Each cloud of rows lies close to a flat space through zero, with a little noise off it, and is much wider in some directions of that space than in others. After each cloud: how many dimensions does that space have?
In the rows, zero is written as 128.

[[134 117 167 123  46 139 139 168 199 119 160  96 100 138 119 143 114]
 [197 136 167 103  93 185  99  81  85 146 216 108 121 130  80 138 143]
 [157 159 147 114 134 145 119  78 125  71 165 128 110  97  48 119  69]
 [175 166 178 155 175 158 142 167 157 122  95 127  98  89  66 131 120]
 [171 171 115 102 147  87 150 140  74 119 109 155 101 138 165 145 150]
 [106 185 110 171 172 216 116 119 154  91 187 157 140  97 102 133 148]
 [177 104 124 145 101 185  41 102 121 127 136 142 138 123 101 158 154]
 [ 90 131 147 115  86 180 120 163 129  97 149 101 133  82 144 141 106]
 [193 108 180 170 119 118 158 120 232 243 175  64  68  65 107 170 142]
 [116 187 121 101 158 144  91 144 171 116 133 155  86 133 165 169 104]
 [ 59 172 198 156 128  41  83 106 161  87 132 169  97  48 109  46  72]
 [128  51  80 125  96 142 179 132 147 118 107  77 162  78 113 151  88]
 [ 56 104 138 160 109  87 108 190 241 105  99 167 151  84 141  77  98]
 [177 158 116 111  99 137 207 113 134 151 144  97  98 169 112 162 162]
 [168 147 139 161 236 161 110 100 132 153 110  88  66 118 100 201  86]
 [ 55 140 163 137 148  54  68  88 102 100 140 118  74  59 168 120  43]
 [119 143 125 135 162 128 142 144 134 100 146 134 119 123 130 133 103]
 [ 88 135 107 140  86 200  91 116 128  18 192 124 127 135 114 162  90]
 [173 119 108  71 146 104 140 198  68 143 145 182 179 130 191  97 168]
 [123  92 133 195 136  75 139 169 140 102 100 174 162 156 116  64 166]
 [127 137 166 168 205 124 130 147 180 159 141 122 103 147 114 123 108]
 [155 123  93 107 202 224 167 121 168 205  99  88 156 160  91 168 135]]
	13

[[ 95 134 190 148 136 115  87 104 114  94 149 124 109 144 146 170 105]
 [172  97 154 157  99 106 129 154 101 110 120 112 134 178  98 163 141]
 [100 143 179 111 135 168 159  75 148 136 112 195 164 125 109  88 115]
 [119 150 100 117 169 150 124 139 184 129 158 115 115  90 100  71 145]
 [129 155 165 123 123 105 156 149 131 125 106 105 110 153 123 131 117]
 [170 119 135 126 107 143 152 187 140 127 111  94 122 127 130 139 129]
 [139 105 123 102 120  97 175 150 112 112 159 137 113 175 130 117 131]
 [ 78 101 106 140 127 178 118 103 137 130  98 143 183  61 143 145 153]
 [156 110 122 120 127 110 152 198  91 161 113 126  87  83 137 124 100]
 [141 134  98 143 121 130 125  96 115  96 125  77 103 132 125 118  89]
 [106 158 153 131  91 165  97 123  62 142  86 137 185 156  94 109  96]
 [133 159 115 113  99 125 120 114 133 103 119 102 148 149 164 117 107]
 [138 119 149 145 183 147 102 143 135 148 111  77 150 126 117 152 131]
 [ 80  93 134 242 124  93 162 165 155 106 169 193  98 123 191 124 152]
 [ 92 150 123 134  87  95 117 153 116 100 122 127 120 117 115 117 154]
 [133 139 107  95  98 151 118 129 119 139 104 128  86 144 155 112 140]
 [144 108 151 117 114 121 129  96  87 140 141 160 125 188 127 168 114]
 [166  98 167  86 134 177 127 147 103 109 125 106 172 164  92 103 114]
 [154 100 163 176 144  74 199 166 159 115 110 142 113 166 110 102 168]
 [125  84 186 119 188 118 129 132 153  63 170 116 145 176 169 100 135]
 [141 156 106 146  73 135 118 151 127 105 143  98 153 133 115 145 109]
 [ 91 115 104 141 142 147 163 101 126 115 123  99 147 152 142 149 129]]
	15

[[155 125  94 138 152 120 163 121 111 148 125 129 103 116 107 116 118]
 [143 118 144 133 128 100 113 107 146 125 147 114 125 127 139 109 125]
 [139 112 136 115 125 105 113 113 151 136 143 102 121 133 139 105 131]
 [119 135 139 160 126 132 127 133 119 116 138 150 132 135 123 141 124]
 [152 128 137 120 120 102 119 104 136 109 135 127 131 106 147 103 109]
 [ 74 144 180 174 152 126 157 125 110 164  87 152 118 169 136 122 149]
 [122 133  82 141 124 175 139 173 106 126 143 155 135 135  84 182 131]
 [126 125 157 116 117 106 110 107 143 122 119 113 135 125 155 108 129]
 [131 145 119 167 156 127 176 123  89 146 105 159 110 121 118 122 112]
 [104 131 143 108 108 150 110 138 133 124 117 124 143 138 140 144 144]
 [109 144 152 145 126 127 134 122 112 124 107 144 134 135 137 130 125]
 [128 138 113 139 134 143 152 138 103 131 118 146 123 123 113 141 121]
 [122 134 126 158 157 127 160 128 114 158 117 143 105 144 114 123 133]
 [138 125 102 123 136 140 140 140 120 141 126 124 122 124 113 131 128]
 [126 149 140 163 133 122 144 125 101 120 122 163 133 125 129 135 113]
 [114 137 111 158 137 162 147 160 108 140 128 158 128 146  97 159 136]
 [174 137 109 115 121 114 134 112 114  96 134 133 135  81 135 116  90]
 [174 168  76 211 172 134 218 131  40 134 117 204  99  87  78 143  76]
 [117 111 165  83 108 102  91 110 169 126 123  86 135 133 168  98 142]
 [ 77 141 185 197 142 128 132 134 120 145 121 159 128 177 127 140 147]
 [ 63 104 209 113 122 111  83 118 189 162 121  83 132 195 164 104 182]
 [142 131 104 133 124 140 128 139 120 110 146 139 134 114 116 143 117]]
	5

[[ 97 127 105 154 154 110 162 130 150 153 139 133  66 109 108 122 131]
 [121  98  68 153 136 101 116 133 175  82 135  97 117 116 138 137  80]
 [ 95 144 139 144 118 127  89 115 112  97 118  84 162 138 108  90 194]
 [170 136 139  73 133  98 147 176 102 141 167 151 111  91  98 138 137]
 [170 134 115 108 135 129  88 113 109 109 118 141 146  87 101 121 152]
 [178 189 146 101 155  51 157 168 106 181 151 150 110 133 141 164 134]
 [122 154 136  73 101 116 110 189 172 177 101 137 123 104 109 155 179]
 [171 154  96 140 172 115 126 135 110 140 140 117 162 124 149 135  74]
 [127 100 130 139 132 118 120  87 120 145 158 146 162 179 149 143 176]
 [198 139 138  98  95  87 123 152 131 136 132 167  94 126 109 142 118]
 [113  63 162 124  72 163 162 106 117 183 134 165 165 136  69  81 161]
 [ 62  96 129 123 112 137  84 126 143 140  95 101 126 122  87 101 124]
 [ 79 122 177 144 151 142 156 129  73 100 157 102 135 150 168  98 131]
 [ 95 148 138 133 143 135 123 105 152 201 151 160 122 125 193 160 165]
 [196 101  73 140 145 102 121 187 141 134 146 138  96 112  71  89  67]
 [ 94 116 146 131  95 100 138 144 152  98  98  92 152 119 157 129 103]
 [ 83  47 115 110  83 153 114  65 158 146 128 157  97 148  91 160 108]
 [148  94 117 142 118  91 131  45  98 134  75 131 197  95  85 117 108]
 [158 102 119 122 184 129 126 138 130 123  98 148 134 171 169 180 165]
 [165 108 128 116 130 124 106 114  92 108 139 143 142  79 121 104 102]
 [167 132 132 165 121 129  84  92 134 101  78 150  97 152 143 119 116]
 [153 181 177 129  85 122 152  90 115 151 147 175 125  95 178 134 143]]
	14

[[164 126 142 100 155 117 137 168 129 124 117 106  87 118 135 121 108]
 [152 107 142 107 167 107 124 158 142 126 108 125  91 136 121 122 121]
 [123 114 135 120 139  92 121 130 115 141 135 158 135 167  96 119 125]
 [126 129 123 131 125 132 120 110 131 121 132 115 136 118 132 129 128]
 [123 136 149 120 114 105 140 172 104 151 127 175 128 165 114 118 125]
 [146 126 132 120 140 136 130 146 142 123 116 106 101 112 139 130 125]
 [156 117 164  77 167  61 141 182  95 142 113 190 118 172 106 101  96]
 [137 140 136 113 130 126 150 149 116 127 114 153 130 122 141 124 118]
 [115 114 133 141 115 112  86 116 132 134 156 106 132 153  98 126 139]
 [140 132 143 115 131 142 121 135 147 109 109 113 127  90 156 131 123]
 [207 102 161  59 222  73 158 227 129 130  82 129  30 145 126 109  87]
 [140 129 112 119 147 117 153 119 107 133 132 132 118 135 123 125 111]
 [114 132 130 133 115 125 123 118 122 130 131 149 152 135 124 127 133]
 [130 132 142 111 134  92 153 166  95 151 122 193 127 172 109 115 117]
 [128 117 161 108 136  97  98 149 137 126 118 151 140 142 115 117 126]
 [142 115 127 120 151 107 134 146 123 135 127 128 100 151 111 123 120]
 [128 134 160 109 123 110 131 171 120 134 110 176 138 141 131 118 125]
 [121 159 131 131 101 169 143 114 134 109 113 132 160  73 176 135 129]
 [171 130 160  88 158 116 141 191 135 121  95 125  88 109 152 119 108]
 [117 129 126 135 117 116 138 135 110 143 138 151 130 159 111 126 131]
 [107 133 125 137 105 119 117 102 108 134 150 142 165 142 114 124 129]
 [123 140 123 134 118 138 150 136 119 135 123 147 128 131 135 131 131]]
	6

[[112 121 151 130 127 147 124 139 139 130 129 121 118 150 118 133 113]
 [130 133 117 131 131 135 134 129 121 136 127 126 151 113 126 123 132]
 [108 139 142 138 131 152 116 160 152 111 111 106 116 174 117 146  94]
 [113  84 192 118 113 125 132  97 126 153 156 141  88 135 118 118 132]
 [144 146 114 142 107  99 130 130 120 126  97 115 135 135 109 121 126]
 [117 141 130 134 132 139 114 155 149 105 109 112 113 167 125 148 102]
 [119 123 143 125 132 138 123 132 138 121 134 129 113 141 131 134 119]
 [150 167  97 139 104  80 113 146 134  94  72 109 109 168 120 139 113]
 [167 182  68 143 102  69 125 142 115 102  63 110 144 133 119 125 130]
 [126  81 170 116 118 121 146  78 103 172 171 156 121  87 126  99 157]
 [142 123 129 125 115 100 131 109 117 136 129 135 119 117 127 118 142]
 [153 143 105 134 108  86 133 119 112 127 106 127 137 116 121 116 141]
 [137 148 112 141 121 122 132 137 123 125 105 114 148 128 114 123 125]
 [158 180  69 132 113  73 104 157 138  74  63 111 113 168 134 148 116]
 [132 132 108 123 140 133 127 131 126 122 134 134 141 112 142 130 136]
 [ 92  65 199 108 147 175 134  96 132 164 199 155 106 109 140 123 136]
 [ 97 113 162 134 143 183 132 141 139 143 149 122 134 135 118 129 110]
 [153 152  85 135 123 114 139 125 105 136 112 127 168  94 123 111 146]
 [123 106 150 118 124 125 126 110 129 136 145 140 108 126 134 127 136]
 [132 159  96 134 133 126 116 157 143 100 100 113 132 152 133 147 112]
 [109 125 143 128 139 157 120 145 144 122 134 122 122 149 129 141 111]
 [119  95 161 118 128 133 135 104 120 149 160 145 115 113 131 119 140]]
	4

[[119 113 126 127 120 120 130 136  99 157  82 119 133 136  84 134  65]
 [152 141 160  98  98 102 156 117  95 126 158 169 121 151 110 105  90]
 [111 112 116 141 112 113 131 119 147 135  87 112 135 143 133 166 118]
 [137 153 136 153 120 157 113 118 148 146 173 141 142 110 141  90 164]
 [151 150 169 168  80 174 113 162 189  54 151 128 143 169 159 125 105]
 [100  69 135 106 153  84 139 101 148 143  81 109 127 113 119 153  82]
 [ 88 143 130 154 159 128 135 149 121 111 109 137 118 153 143 132 100]
 [102 131 101 153 142 171  58 114 184  76 120 110 115  90 219 109 185]
 [158 129 162 127 104 117 151 125 145 131 177 130 130 113 116  86 130]
 [122  93  96 130 179 111 102 138 123 147 120 115 130  95 131 168 165]
 [119 172  96  86 122 202 136  87 125 103  97 100 109 147 137 116 171]
 [111 126 161 112 126 163 117  87 177 115 139 118 151 140 146 119 114]
 [130 112 157 123 149 146 133 111 159 136 143 119 110 116 111  79  83]
 [121 164 105 173 103 146  70 141 163 102 165 115  91 155 175 127 183]
 [116  85 142 112 138 109  69 120 169 107 153  86 110 113 134 124 127]
 [ 90 103 120 125 137  97 102 151  86 102  74 133 173  86 159 151 125]
 [124  77 104 117 167  47 121 111 132 142 128 145  66  86 160 127 130]
 [152 105 127 130 139 105 173 144 128 120  99 162 146 110 142 159 113]
 [171  86 118  54 116  94  57  90 140 123 181 117  78 128 125 150 162]
 [ 91 155 145 188 124  84 195 190 105 132 138 119 180 108 121 125 156]
 [125 137 124 130 109 163 100  89 133 127  96 155 114 116 171  83  94]
 [108 111 148 113 138 138 123 124 150 110 112 101 158 138 118 158 111]]
	12
